The rows are grouped in 4 different ways at once. Each group adds its own fixed numbers to the row, and there is some noise. The rows also spread widely along 10 directions, which tell nothing about the answers.
(in the rows, 128 means zero)
Some rows, each with its group in each grouping after it:
[151 170 161 130  84  93 158 115 161  77 194 139 147 135 110 170 104 165
  89 156 121 118] : rabep k280 lanu G
[100 159 150 123 128 149 113 139 105 126 133 107 118 133 152 149 132 170
 101 126 120 161] : pof k280 Mumag G
[147 137 158 146 129  88 144 106 147 116  95 147 110 150 113 116 117 135
 179 113 127 100] : rabep k930 Vikes X
[132 144  97 119 148 139 133 138 100  89 109 113 121 150 129 109 129 108
 147 126 105 138] : dusen k90 Mumag Z
[ 66  99 115 174 131 115 127 127  98  94  81 111  64 108 166 125 144 116
 160 121 161 148] : pof k856 lanu Z
[ 62  91 110 183 142 133 136 143  33 100  70  92 152 144 222 174 149  57
 110 176 154 174] : gulat k67 mimud X
[134 107 135 139 162  93 101 135 127 127  89 122 118 136 128 170  91 100
 129 143 124 120] : gulat k856 Vikes G
[118 117 122  80 144 169 109 111 136 178 128 155 116 147 150 118 130 174
 102 119 146 121] : dusen k67 mimud G
[161  82  79 188 118 119 194 110 124  79 125 145 164 154 159 131 140 101
 128 187 124 105] : pof k90 Vikes X
[100 142 111 122  89 155 124 120 136 120 163 116 172 141 116 151 156 154
 108 131 120 115] : pof k930 lanu Z
[ 74 172 151 161 109 125 141 138 110  90 127  81 112 104 141  97 145 127
 137 114 122 157] : dusen k856 mimud G
[166 101  87 134 164 143 130 131 115 133 106 153 138 166 146 132 127 158
 130 133 113 131] : rabep k90 mimud G
[ 88 155 101 120 108 158 122 120  99 104 142 114 191 158 139 126 165 147
 108 141 126 132] : dusen k67 mimud G
[113 144 150 105 173  94  98 134 101 104 101 104  87 153 139 177  86 143
 121 108 105 170] : gulat k930 lanu G
[114 144 124 152  69 143 165 113 157 110 195 126 167 110 130 132 138 152
  90 148 117 116] : pof k90 Vikes G
[168 132 137 163 132 142 164 116 133 150 121 127 159 161 131  98 137 175
 141 141 100 114] : gulat k930 Vikes G
[163  93 120  84 165 129  89 133 161 172 115 162 125 140 115 178  88 122
  92 146 127  92] : gulat k856 mimud G
[ 94 129 126 189 109 138 153 130 126 143 137 100 117  86 164  94 150 128
 132 116 134 156] : dusen k90 Vikes G
[135 112  97 143  88 119 170  96 147  90 116 163 184 144 100 118 134  73
 148 171 163  39] : gulat k90 Vikes Z
[121 142 101  65 131 198 148 112  92  95 121 142 167 206 125  83 142 168
 114 133 135  82] : pof k90 Vikes G
[166 104 149 158 105 182 249 139 123 120 209 101 108 118 193  92 115 138
  42 185  87 145] : pof k67 Vikes G
[115 184 175  98 143 144 165 127 100  86 120 106  84 144 137  73 119 156
 142 101 106 136] : gulat k67 Mumag G
[128  85 139 145 142 125 136 123 143 155  99 144  85 109 157 149 104 102
 122 138 142 114] : pof k90 Vikes Z
[192 130 131 143 148 179 144 166 146 175 177  99 143 116 130 126 131 132
  92 116  68 145] : rabep k90 lanu G
[134  78  91 123 130 135 133 104 159 166 100 179 108 126 129 105 121 139
 151 126 168  85] : gulat k90 Vikes Z
[165 101  53 198  94 157 171 142 124 112 170 106 211 149 125 127 170 136
 108 187  92 125] : pof k280 Vikes Z
[139 130 141 150 145 148 135 113 113 142  90 138 155 172 151 132 149 169
 146 144 117 106] : pof k930 Mumag G
[103 111 126 182  93  94 170 111 126 101 147 136 107 112 172 126 120 154
 125 148 150 142] : rabep k67 Vikes G
[134  92  45 172 153  63  87 142 133  89  92 113 131 129 100 163 113  73
 167 147 106 133] : dusen k856 Vikes Z
[127 156 175  68 133 155 164 118 124 113 123 123 114 161 121 112 114  98
 112 133 142  68] : dusen k930 lanu G
[128  86  71 117 119 122 127 112 133 119 147 169 118 137 141 142 108 153
 113 130 148 134] : rabep k90 Vikes X

New rows. What belongs after each?
[135 133 137 206  83 101 186 118 145  86 155 115 128 105 136 101 125 143
 137 161 111 137] : gulat k856 Vikes Z
[113 128 136 139 121 181 141 133 100 137 150 106 156 140 170 130 139 147
  85 137 110 164] : pof k90 Vikes X
[112 156 170 132  91 104 107 117 162 146 146 131 165 113 104 175 112 131
 102 143 147 102] : gulat k280 Vikes G
[148  85  55 119 172  83  94 133 142 114 123 147 112 134 141 205  82 115
  96 151 109 150] : dusen k90 mimud G
[102 134 102 116 112 156 115 113 123 141 113 140 161 151 125 116 161 129
 149 124 153  97] : dusen k930 Mumag X
[147 127 156 182  97 110 141  84 172 153 138 166 180 123 151 151 131 137
 122 168 145 111] : dusen k90 Vikes X
[121 119 175 137 119 156 130 107 106 155 118 155 161 158 183 159 139 150
 104 166 159 117] : rabep k67 lanu Z
[141 142 105 208  77 134 154 133 142  88 143  95 231 130  86 113 179  82
 157 170  91  74] : pof k856 Vikes Z
[128 174 164  81 107  97 151  98 170  86 181 142 106 137 100 117  83 188
 105 118 107 118] : gulat k67 Vikes G
[117  90  57 152 128 145 157 109 107 123  86 144 144 170 128  72 162 162
 172 127 158  92] : gulat k930 Vikes G
[168 122  99 123 138 107 110 147 164 134 159 118 167 119  87 180  91  85
  95 140  83 109] : gulat k90 Vikes G
[113 102  80 149 130 136 104 165 116 151 128 101 124 115 117 136 138 112
 128 110 132 137] : rabep k280 Vikes G
[100 180 174 125  84 115 170  99 144  71 168 118 103 125 124 106 117 179
 121 120 104 137] : pof k67 Vikes Z
[114 176 195  80 122 112 100 139 169 153 156 113  94  95 108 172  91 116
  79 112 121 134] : dusen k280 mimud G
[164 174 207 174 176 113 179 158  93  90  92  54  93 125 145  88 109  63
 156 108  58 170] : gulat k90 Vikes X
[162 182 162 126 129  87 111 104 173 123 126 149 151 158  81 146 117 202
 159 103  85 111] : rabep k930 mimud G
[ 87 148  93 121 123 111  95 112 134 103 159 130 120 124 139 151 120 189
 110 108 130 176] : dusen k90 lanu G
[ 64 107  76 154  92 102  70 116 121 126 114 149 194 124 127 202 135 107
 127 142 177 106] : rabep k90 Vikes G
[149 125 133 162 144 116 117 112 168 177 135 149 106 112 141 122 110 214
 129 102 107 165] : gulat k90 Vikes G
[ 89  99 139 161 121 164 133 150 109 176 124 109 103  82 182 135 147  92
 110 110 166 142] : rabep k90 lanu G
[ 71 141 148 114 130 144 140 146 112 131 144  85  50  83 159 100 103 114
  99  89 133 173] : dusen k90 Vikes G
[130 139  89  59 126 116 134 128 116  44 140 140 151 181  90 147 107  87
 118 140 119  84] : rabep k67 mimud X
[ 42 170 151 116  94  75  66 116 122  82 101  98 166 130  82 212 119  77
 141 120 131 102] : pof k930 Vikes Z
[ 78 133 170 146 106 141 103 129 135 191 125 115 103  80 157 156 123 136
 115 109 140 150] : gulat k930 Mumag Z
[162 146 114 119 168 142 123 151 134 117 131  96 111 134 111 125 120 135
 129  99  53 156] : pof k90 mimud Z
[108 118 126 152  97 112 164 104 119  91 152 140 145 132 167 155 104 142
  88 168 145 136] : gulat k90 Vikes G
[137 137 145  86 142 162 122 123 126 165 136 125 131 162 135 130 107 160
  95 128 116 125] : dusen k930 Vikes G
[134 144 106 195 126 113 113 128 143 136 125 134 149 116 133 127 152 189
 167 102 103 159] : rabep k90 Mumag G
[122 151  92 116 131  85  98 114 143  62 127 130 158 153  79 156 121 123
 150 114  99 115] : pof k90 Vikes X
[147 111 109 165 141 107 110 129 151 124 105 135 162 135 116 172 134 113
 131 158 106  99] : pof k856 mimud G
[148 147 107 147 120  96 145  95 144  67 130 160 157 175 118 123 122 214
 141 155 111 124] : gulat k856 mimud G
[160 143 173 132 152 134 146 146 129 150 119 107 123 132 136 151 103 103
 111 139  88 119] : gulat k930 Mumag G
[131  95  80 140 126 141 162 140 111 102 154 118 133 126 156 150 119 100
  83 156 133 133] : gulat k90 lanu G
[137 130 132 120 119  83 122 108 183 146 165 146  98 110 119 160  83 173
 102 127 115 134] : dusen k930 Vikes G
[114 142 158 133  80 132 144 115 166 149 172 140 117 101 121 108 127 168
 125 115 133 119] : rabep k67 Vikes Z
[104 153 155 138  87 133 150 110 158 133 137 121 119 114 103 101 139 148
 148 106 125  97] : pof k930 Vikes Z
[ 72  98  72 154 100 122 109 115 147 146 121 147 133  96 124 121 142 131
 144 108 177 107] : gulat k90 Vikes G
[ 95 115  75 153 110 162 139 125  76 114 111 123 157 167 151  97 158 176
 134 146 152 151] : gulat k280 Vikes Z
[123  79 106 175  92  94 134 123 165 137 150 156  95  89 140 153 103 142
 120 151 148 133] : rabep k856 Vikes Z
[ 94 165 201  69 124 124 133  95 139 108 109 155  64 139 142 101  97 152
 126 114 165 114] : dusen k856 mimud X
[ 72 147 211 105 100 118  92  91 160 178 122 150 120 120 140 186 107 172
 100 120 162 108] : pof k930 Vikes G
[112  98 126 139 111  94 159 109 163 120 124 157  66 107 134 131 106 132
 126 140 173  93] : pof k280 Vikes G
[118 150 103  87 131 100 103 130 129  86 134 131 138 154  93 166 103 142
 108 129 122 123] : gulat k280 mimud G
[139 125 138  73 142 171  46 138 157 231 124 142 155 140  93 161 118 154
  99 112 134 110] : gulat k280 Vikes Z
[104 156 158 107 105 160 140 159 111 124 191  68 158 112 131 152 108  92
  55 141  90 146] : gulat k67 Vikes G
[130 136 143 168 142  94 151  98 117 102 113 141 119 158 170 123 112 203
 133 143 116 167] : gulat k67 Vikes G
[101 113  83 128 104 131 133 125 112  87 152 127 132 140 152 148 119 140
  90 167 131 152] : dusen k856 mimud Z
[ 65 163 140  73 136 104 114 135  85  43 106  83  83 151 114 169 102  86
 126 108 122 130] : pof k930 lanu Z
[136  83 116 137 152 149 128 130 110 151  93 128 133 159 159 173 134  95
 112 163 130 108] : pof k930 lanu Z
[116  85 115 180  88 122 170 105 128 139 152 147 157 131 179 164 117 159
  87 189 153 125] : gulat k930 Vikes G
[ 80 132 153 192  74  62 149 129 133  96 175  87 142  79 163 217  93  79
  73 180 118 161] : dusen k930 Vikes G
[119 133 160 114 113 159 165 137 123 132 151 107 123 115 152 123 114  57
  85 144 133 117] : dusen k90 Vikes X
[132 112 106 140 134 153 165 135 109 113 130 117 108 151 144  96 136 160
 117 140 127 133] : pof k280 Vikes G
[ 91 102  98 156 135 110  90 125 108 128  93 135 147 142 158 199 140 137
 111 155 153 138] : pof k280 mimud G
[131 115  96 137 118 143 131 160 157 154 151 104 153  84 106 148 131  54
 102 124 113 102] : gulat k90 mimud G
[ 94 151 181  80  82 148 117 115 183 163 156 138 115  81  93 139 113  97
 103 102 150  70] : pof k90 Vikes Z
[145  95  59 156 112 135 123 147 183 156 174 120 156  87  91 140 140  98
 115 119 100 101] : pof k90 Vikes G
[141 122 104 176 126  80 124 105 163 122 132 147 105 111 138 133 110 180
 144 126 108 170] : dusen k90 Vikes Z
[105  80  65 133  96 114 139 122 180 159 147 148 111  90 103 127 121 114
 126 121 166  76] : gulat k930 Vikes G
[146 125 127 141 177 147 157 156  99 127 107  94  73 120 170 102 114  92
 127 121 103 159] : dusen k90 Mumag G
[116 110 139 143 128 116 114 128 146 136 120 127 113 117 129 151 115 123
 121 137 129 110] : pof k856 Vikes G
[151 135 124 139 136 143 131 121 125 125 139 130 150 144 140 142 125 158
 110 137 103 148] : gulat k90 lanu Z
[116 159  92  87 114 122 121 140 149  83 162 109 126 115  78 137 105 109
 115 103  95 126] : gulat k90 mimud Z
[129 128  60 121 138 130 137 132  96  45 118 111 158 171 113 143 139  99
 137 140 106 115] : pof k90 lanu Z
[171 124 101 108 156 161 141 159 154 171 161 105 103 124 108 109 114 160
 103  98  66 144] : gulat k930 mimud G
[166 107  89 170 113 108 164 120 163 120 151 136 169 130 109 117 131 115
 133 158 107  88] : gulat k67 Vikes G
[134 132 159 187 104 107 152 102 127 120 105 137 178 137 151 152 127 116
 134 172 131 118] : gulat k90 Vikes Z
[129 104 100 113 147 116 125 146 113 115 114 117 115 144 121 154  99  93
 107 144 139 117] : gulat k280 Vikes G
[121 180 180 188 100  77  97 144 175 141 142  89 158  59  93 175 129  72
 148 120  78 136] : gulat k67 Mumag Z
[132 149 176  92 154 147 118 130 125 156 123 118 113 144 132 122 104 145
 110 112 107 128] : gulat k67 Vikes G
[107 164 207 116 130 133 151 117 114 106 121 120  89 142 156 136 120 153
 106 132 146 128] : pof k280 lanu G
[143 128 126 125 120 192 150 126 129 165 145 136 135 123 156  94 141 144
 109 139 123 127] : dusen k90 Mumag Z
[108 110 121 108 112 159 141 134 124 150 161 121 108 119 147 117 112 136
  86 131 130 140] : gulat k67 Vikes Z
[127 110 127 180 150 135 137 139 115 145  94 110 107 127 160 132 155 131
 140 131 137 141] : pof k280 lanu G
[222 118 189 170 141 125 202  97 166 144 133 168 148 146 168 136 113 135
 109 183 112 100] : gulat k90 lanu X
[ 78  53  45  62 135 185  99 157 107 189 151 121  90 121 144 146 104 123
  62 112 160 133] : gulat k930 Vikes G
[107 111  42  93 123  86 115 117 135  55 134 136 136 162  81 168 105 123
 128 133 121  91] : pof k930 Vikes G
[150 113 113  81 150 138  98  94 151 154 143 181 147 174 145 160 114 199
  93 148 140 121] : dusen k67 lanu G
[108 123 128 133  84 143 164 101 122 111 172 143 147 134 177 144 111 162
  72 174 142 148] : dusen k90 Vikes Z
[168  83 104 178 112 208 175 160 160 210 170 123 142  85 153  79 156 131
  99 150 118 108] : gulat k856 Mumag G
[ 54 142 130 152  90 124 129 119 115 106 149 100 120 109 154 156 145 155
 107 120 144 151] : pof k930 lanu G
[ 97 113  39 177 116 118 117 133 131 101 100 113 160 110  93 106 180  81
 189 104 143 101] : gulat k90 lanu Z
[ 87 111 122 106 134 107 114 112 123 123  82 154  85 139 127 127 108 136
 142 119 192 100] : gulat k280 Vikes G
[153 133  81 135 129 130 128 141 149 121 134 119 141 135  81 113 149 124
 148 120 122 104] : gulat k280 lanu Z
[120 123 128 120 126 109 142 110 123  94 114 142 143 148 140 154 102  87
 111 163 150  93] : dusen k90 Vikes G
[153 140 157 111 160 158 160 139  99 124 103 118  85 169 134  74 117 162
 140 110 126 130] : rabep k280 Vikes G
[100 154  91  96 127 121 111 117 104  69 141 133 160 165 128 164 110 173
  98 132 117 150] : gulat k90 mimud G
[ 88 119  86 127 102 139 130 143 111 104 154 117 133 116 125 126 125 113
 116 115 140 128] : rabep k90 Vikes G
[128  95 128 136 134 182 141 130 137 204 133 144 118 111 173 109 142 151
 105 132 144 118] : gulat k67 Mumag G
[168 120 125  66 162 154 140 101 126 128 138 176 126 198 157 134  94 225
  81 151 110 132] : gulat k67 mimud G
[153 113  52 166 119 128 119 126 171 149 136 143 173 130  83 111 170 162
 155 122 140  96] : gulat k280 lanu G
[ 98 178 105 183 120 112 104 113 128  91 123 115 152 125 121 116 167 213
 175  88  93 167] : pof k90 Mumag G
[138 182 131 157 100  72 194  72 171  39 114 164 135 149  93  57 149 157
 207 133 136  59] : dusen k67 Mumag G
[128 154 112 108  86 129 114 127 192 156 179 124 179 110  49 130 129 135
 121 105 107  74] : gulat k930 Vikes G
[121 119 132 121 111 128 159 117 123 111 156 133 132 144 153 168 106 141
  76 161 137 121] : gulat k930 lanu G
[209 124 153 163 184 115 104 141 187 213  78 140 135 125 100 141 130 121
 158 121  98  96] : gulat k280 mimud G
[ 95 174 141  61  96 129 147 109 125  63 190 134  95 153 125 132  95 213
  73 123 145 151] : gulat k280 lanu G
[114 160 163 152 146 146 120 114 118 138  90 116 118 139 141  81 159 175
 175  78 112 152] : pof k90 Vikes X
[ 86 150 144 166 102  95 152 124 130 103 126  95 118 107 127 121 127 105
 143 122 130 127] : dusen k930 Vikes G
[145 206 173 106 117 106 150  93 135  57 142 149 137 172 112 117 109 213
 136 115  96 132] : rabep k90 mimud G
[143 142 144 178 130 118 114 143 149 160 151 113 134  94 146 159 124 161
 110 110  85 179] : rabep k90 mimud G
[174  99 154 155 109 131 181 121 158 147 136 153 156 120 138 140 112  69
 111 172 141  57] : rabep k90 Vikes G
[ 95 129 118 143  98 125 170 110 108  73 135 128 116 148 148 118 132 165
 116 153 153 125] : pof k280 Vikes G
[124 173 219 120 107 107 172 106 136 101 144 123  71 127 152 120  85 159
 104 145 131 151] : dusen k280 Vikes Z
[140 137 129 142 166 172  99 131 133 172  67 117 144 140 107  90 179 119
 187  84 117  91] : pof k90 lanu Z
[146 107 148 140 153 143 193 149  83 101  96 102 102 148 158  95 118  54
 132 147 124 101] : rabep k67 Vikes G
[118 110  98 137 113 121 139 120 155 138 147 144 110 100 129 116 114 148
 120 114 139 124] : gulat k90 Vikes G
[ 92  99  67  91  99 214 121 158 119 175 147 103 167 120 100 112 169  72
 105 115 155  73] : gulat k930 lanu Z
